The rows of a group lie close to one hidden flat surface of 11 dimensions, which may be shifted away from zero. Surfaces can cross.
Some rows, each with its group after it:
[ -8  29  14  11 -20  -9 -27 -32  23 -11 -53  -9  15 -21  -2 -14 -31   7
 -15  30]
q25
[ 13 -19   0 -27 -21  25  -1  -7   8  23   9  -2 -28  -5  25  13  31  -3
   9 -25]
q410
[ -9  29   2  15  20  10 -17  16 -40  22 -31 -11  19   4  -6  -9  14  -4
  64  44]
q421
[-44  22 -14 -26 -27  17  -2  10 -22   1 -30  -5  22 -15  13   4  20  -6
  -7  18]
q25
[  9 -23  -8 -21 -21  -2  17  17   2  -6 -11  10  -5   4  31  -4   8   4
 -17 -12]
q421
[-47  36  -1  -4 -38  -8  -9  12  12  20   0 -37 -36  12  -8  54  25 -19
 -19 -15]
q421
[-14   8  21 -14 -17   3 -23 -20  -4 -48   2  41 -17   9  -2  -8  10 -43
   1   4]
q410
[  6   8  11  -8  15  44 -17 -31  -7 -28  55  57 -14  14 -23 -17   2 -43
   9 -24]
q25
[-30  15  -5 -23 -17  -9  53 -20  11  -1   1   1  -8  -6 -12 -34  -4   2
  44  13]
q25
[ 36  -6  23 -36  -1  23  27 -19   2  13   3  24  18  42  -1 -51  17  39
  37  24]
q25
[  3   3  -5  14  25 -24  19 -38   6   0   4 -12  -5   1 -60  -6 -43  -1
  38  13]
q421
[ 32 -17  31  31 -10 -26 -48  16  12 -34 -22  21 -12  11  35   5  -5 -19
 -33  -4]
q31
[ 30  -2  14  -7  33  -4  -6 -13  -3 -19 -28  14  -7   1   1 -18  -1   4
  26  28]
q421
[ 18  36 -46  15  54  48   4  33 -13  19  13  10  -1   7 -12  18 -30  -7
 -38 -27]
q31
[ 29  -6 -35  18   8  -9   6  15  10  23 -51 -10  49  -6  17 -45 -37  19
 -13  -3]
q421
[ 43  -6  12  -5  18  -2 -21  21   4  -1 -32  -6  10  35  15  17   7  37
 -52  14]
q421
[-10  40  -2  20  24  39  -9  24   8  42  16 -40 -45 -51  27  49  17  10
   6  -6]
q410
[-39 -13  -2  -3  -9 -19  49  53 -22 -11  48  -7 -45  -6  15  46  21  -8
  10  -7]
q31
[-28  15 -19   5 -19 -43  28  41   7 -18 -26 -11 -34   6  10  25 -19 -22
 -29  -6]
q31
[ -9  44  47  21 -16  -8   1  19   0 -10   4   0   6  49 -13  25 -16  41
 -30  47]
q25
[ 17  17 -26 -43   2  39  20  -3 -10  38 -30  -1  28  37  -7 -22  12  27
   5   8]
q410
[-17   9   3 -25  -7  11  17   2 -20 -13  13  17  -2  28 -16   6  13  -4
   5  12]
q410
[ 24  -9  -9  21 -12  -1 -41 -11  20   8 -27   4  21  -6  17 -28 -12 -22
 -16 -28]
q410
[ -4 -44 -60   2  -4  -4  23  28 -30   8  -8  -4  31 -13   0  15 -37  -9
 -32 -27]
q25
[-24  19 -10   9 -15 -18   8 -16  18  22  -1 -16  20   0 -20 -33  -1  -7
  21 -11]
q31
[ 23  10  17 -30  27  32  -1 -11  -1  29  32 -10 -14  49 -30  25  43  32
   4   1]
q410
[-16   9  21 -53 -47  -1  41 -29  13   1  -7   0 -17  27  -9  -8  17  23
  23  25]
q25
[-47   6  -6  47 -18 -24   2  44  -3  28  18 -34  18 -46  32  -3  15  -5
  20 -12]
q31
[ 26   7  43   6  12 -18   6 -39  32 -19  12   8 -28  12 -23 -10 -18  19
  17  22]
q25
[  3  13  -1  42 -28 -40   5  18  45  34 -34 -44  -2 -20  28  -8 -30  20
 -14  -7]
q25
[ 27 -22  23   0  11 -17 -31 -24   6   7   6   0  38  35 -19 -36  35  11
  17   0]
q410
[-12 -23  14  11 -10 -63  40  31   1 -13  15  -6 -10  24  -1  -9   9   5
  29   8]
q31
[  1  20 -19 -13  27   5 -12 -34  33  42  12 -36  -9   3 -33  -8  34  -2
  11 -37]
q25
[ -6  -1   9 -27  -8  13  19  48 -29   4  21   4   2  47  13  31  40  27
 -23   9]
q421
[-14  55  12  39  27  22 -48   8   3  -7  23  15  -2  -5  -3  -5   9 -31
 -13  -9]
q31
[-26  25 -12 -63 -17  15  35 -28  17  -5 -13  13  10   4  -1 -51  31   5
   8   4]
q421
[-11  33 -38 -34 -12   2  33  28   2   4 -43   7  -4  31   9 -16   2 -12
 -16  -7]
q421
[-34  -3  19  24 -45   6 -36  -1  -8 -19  45  14 -13  -1  -5  47  -7 -38
 -36 -27]
q410
[ -3  11  -8 -49  -9   1  29  -6  35  32  20 -19 -43  27  -1  -5  61   0
  12 -39]
q421
[-44   0  21   3 -18 -41  -2 -17   0 -48  -2   5 -19 -33  -3  -2   4 -31
  24  19]
q410
[ 21 -21 -16   0  55 -10  42  24 -25 -21 -14  -3 -12 -17  -6  26 -39  33
   0  36]
q31
[ 23 -47  17 -17   0 -16   7   4 -13   5 -28 -23  10  -6  19  20  12  53
   5  38]
q31
[ -6  17 -28  25   2  24   5  34 -17   5  20  36   1   5  13 -27 -14 -51
  16 -34]
q421
[  6  -8  41  36  44  -5 -26 -26  -3 -24  29   6   6 -53   1 -26   4   4
  54  31]
q421
[-16  76   1  42  25   6 -12  23  25  -2  22  13 -22  13  -7 -16 -10 -32
 -13 -20]
q25
[ 13  17 -17 -18  12  -3  13 -19  28  -1  -3   4 -39  23 -25   1  -8 -20
 -10 -28]
q31
[ 28   4  -9 -23  33  48  25  51 -26 -15  18  52 -44   4  55 -12  33 -24
  25 -14]
q410
[-13  48  22   7  31  15 -23 -29  12 -20  42  10 -34  20 -53  23   4 -22
  -6  -2]
q410
[ -7 -27 -11  -2 -46  14  -2   7 -21 -34 -15  39   1 -21  32  11 -39 -33
 -26  -8]
q31
[-33  16 -44  -6   4 -19  22  20  -7  10 -44 -33  19 -17  -6   7 -13   5
 -15   8]
q25
[ 25 -26   9 -11  12  34  15  11 -35 -30   2  32 -27 -20  23  38 -29  11
   0  28]
q410
[ -3  11  -6   5  -1  14 -16   7  -9  20 -22 -11  36  -8  13 -14   7  14
  -2  12]
q31

New rows. What belongs after each?
[ 48 -21  11  18  26   6 -32  17  -5  -4 -23   5  12  -8  36  -4   1  18
 -13   9]
q31
[ -2  27  31   0  -7 -29 -24  -5  34  14   7 -14 -12  42  -5 -28  63 -10
  20 -13]
q31
[ 13 -50  36 -18 -35   3 -18  17  -5 -13   9   4 -22 -15  61  33  45  15
 -19  -1]
q421
[ -1 -21  -5   8 -23 -12   7   3  -9  43   0 -37  51  32 -25  11  -7  47
 -14   6]
q31
[  8  18  -8   5 -13  32 -31   7  -5  16 -12  18   6  13  15 -16   6 -32
   2 -21]
q421
[ -7   0 -39 -48 -17  16  51  11   2  -7   0  17 -56  18   0  27  -9 -29
 -17 -34]
q31
[ 19  -8 -19  16  44   1  26  54 -19  12  14  -2   2  -1  21  -3   3  14
   9  -5]
q31
[ -4  12   2  -3 -19  16 -20 -22   7  -1 -14  21  18  -8  10 -41   6 -24
  17  -6]
q31
[ -9  12   0   2  -5  -5  -3  35 -10   5 -20 -11 -10   5  22  20  16  -1
  -6   8]
q421
[ 26   9   4   2  52 -37   0   2  28  21  -6 -34 -13  28 -20 -15  40  20
  19  -3]
q410
[-13  36 -16  25 -16   9 -21  42   6  55   8 -20  39  40  12 -19  33  -3
 -19 -37]
q31
[ 17 -19  -3 -13  12 -16  12 -20   9  20 -29 -31  20 -13  -4 -17   3  37
  21  21]
q25
[ -4   9 -24 -14  27  36   0  20 -30  -3  20  28  18   7   1 -18  22 -23
   4 -14]
q25
[ 22 -21 -14   8  36  -3  21 -12  -9 -39 -10  19 -20 -33 -10   9 -63  -4
  -1  15]
q31
[  8 -29   1 -53 -46  16  -2 -33   0  -2 -27 -15 -27  15 -11  71  -9  20
 -52   4]
q31
[ 11 -21  22  26   0 -18 -21   6  16  16  38 -33 -17   3  -4  47  11  19
 -22 -20]
q421
[  9  17  -2  11   5  12 -19  -7  21 -15   2  22   2 -10  14 -27  -6 -20
 -27 -21]
q421
[ -3  20   5   0  -4 -42  47  41  20 -11 -26 -15 -46  22  15  20 -14  19
 -15  19]
q25
[-27  50 -17  -2  -9  86 -55 -61  -9  21   5   2  39 -25 -43  21 -34 -11
 -41  -6]
q31
[-26   1  14   4 -18 -31  15 -15 -15 -26 -13  16  44  10 -20 -46 -18   2
  34  39]
q31
[ 25 -20  11  10 -29  -4 -33   2   8  16 -23   3  29   8  34 -29  15  -2
  -5 -12]
q31
[-32   1 -21 -55 -37  13  57  12 -28 -13 -22  19  54  28  -2 -23 -10  32
 -26  32]
q421
[ -6 -23  29  -8 -10   0  -2  -9   8  25  39 -42 -44 -17   3  64  40  25
   9  -6]
q410
[  1  36 -24   0 -20  -3 -19   2  13  19 -44 -14 -34  37 -21  36 -17 -37
 -20 -20]
q421
[-56  62  41 -14  16 -12   0  15 -19 -20  19  -9  -9  25 -23   8  64  10
  27  55]
q31
[-22   4 -22 -30 -12  29   1 -24   4  -7  33  27 -30  -8  -8  -5  21 -56
   8 -49]
q25
[-28  19  28  17  17  -8 -19  24 -12 -10  33  -8 -13  -5   3  17  42  -5
  16  14]
q410
[ 46  12   0  31  37  47 -63  12   4  16  28  26  15  21  14 -16  15 -23
 -31 -48]
q25
[  3  -2 -21   5 -24   7  14  22  -3   1  21  40  11  44   4 -35  -8 -39
  -4 -44]
q31
[-40  12  -2  38  15  -9  26   4 -40 -35  32  29   4 -19 -39  -3 -56 -33
  49  28]
q421
[ 21   1  -4  25   6 -19 -15  35  -8 -22 -39   6 -21  12  14  35 -35 -13
 -38  10]
q421
[  6 -20   7  39  23 -21   7   2  -9 -12  12 -13   1 -23 -18  29 -47  20
  -2  20]
q410
[-29 -16  18  -6 -32 -12  -4   1 -15  10 -16 -30   8 -34  23  16  25  17
  29  33]
q421
[-16  32  -1  33  15   1 -12  44 -15 -22  13  21  -3   7   9   7  -9 -27
 -22  -2]
q31
[-20 -36  24 -29 -61  13  14 -17 -12 -23  31  27 -21 -10  19  17   9 -10
  11   0]
q25
[ 27 -24 -10  -9  23 -16 -10  11  11 -16 -29  -5 -39 -25  37  14  17 -12
 -11 -14]
q25
[ 24  -5  31   9  -6  -9  35  -6  16  21   9   1  19  16   7 -49  -8  46
  43  27]
q25
[-18   9  -6  -3  27   4 -19  -6 -32 -11  -7 -15  34   6 -41  39  -9  20
 -32  33]
q25
[ 29  24  48  10 -15  11 -14  31   8  -5 -12  22  -6  32  48 -17  16  23
  -9  25]
q25
[ 13 -18  15 -34  -4  13  22   6 -35  11  26   4 -17  67 -32  40  26  16
  24  14]
q421
[ 20 -25  -4 -29  -1  41   8   1 -36  22   3   9  48  24   0  -8  11  40
   6  18]
q31
[ 20   6 -11   6  -1  64 -25 -40  13  77   6 -29  29 -40   5 -16   2  24
  27 -20]
q410
[  0 -17  -3 -20 -24   9  16  10  -5   4  14   2 -28  10   8  33  10  -6
 -10 -16]
q410
[ 19 -12   1   4 -15   5 -22  -9   7   4 -21   8  17  -4  18 -20  -4  -7
  -4  -8]
q31
[  4  28 -18  15 -10  15 -24 -24   8  24 -11   2  -1  25 -35  -3 -26 -36
   6 -27]
q421
[ -5  -9  -5 -31  -9 -11  26  -6   1   3  17   1 -11  37 -24   1  22   0
  12 -10]
q410
[ 39 -14  -5 -27  -6   0  -2  11  -6  11 -51  -1 -16  36  17  14  11   6
  -1   8]
q421
[-41  47 -33  21 -11  13   5  31 -12 -18  16  37   3   9  -5 -18 -24 -63
 -14 -33]
q410
[ -1  -7 -15   2  -6 -12  13  31 -10  -7 -37   0   7 -15  32  -5 -12   2
  -6  14]
q31
[-22  42 -23  11  27  -3  13  31  -2 -20 -16  14 -21 -26  20 -16  -9 -33
   9   2]
q31
[-17 -28  19  36 -35 -74 -45 -62  38  -1   0 -34  43   9 -57 -19 -14 -11
  -7 -16]
q410
[  4  -9 -14  -7   3   2  22  19   0  29   5 -11  17   1  18 -27  23  16
  20 -10]
q421
[-18  -8   1 -13  10  14  20  38 -46 -34  -1  11 -17 -22  21  54  -7  11
 -15  38]
q31
[  6  -8  -5  15 -25  42 -17  12 -17  28  32  21  47  22   9 -15  -2   0
 -17 -25]
q25
[-33 -20  32   3  -8 -40   3   2 -10 -27  -4 -22 -13 -43  17  19  23   9
  30  40]
q410
[  0  10 -17  -8   4  19   2  70 -18  -1 -12   6 -26   0  59  30  28 -12
 -29 -12]
q31
[ -7   4 -12 -46  -3   5  28 -26   3  -7 -13  -9 -32   6 -26  31  -4  11
  -7  10]
q31
[  0 -25  -9  14 -23  18 -12  -5  -2   6   4  11  11 -45  35 -17  -9 -19
  13 -21]
q31
[ 14  -1  -7  21  27 -17  19  -2   7  24  40 -15  13  45 -57   2 -20  20
  -1 -14]
q31
[ 26 -50  15  37  14 -43  -8  37  -9   5 -19 -34 -25 -32  41  41  -2  19
  17  17]
q421
[-13   5 -20  13 -27  13 -14  13  -2  10 -18  -2  14 -22  24   7 -15 -15
 -23 -15]
q31
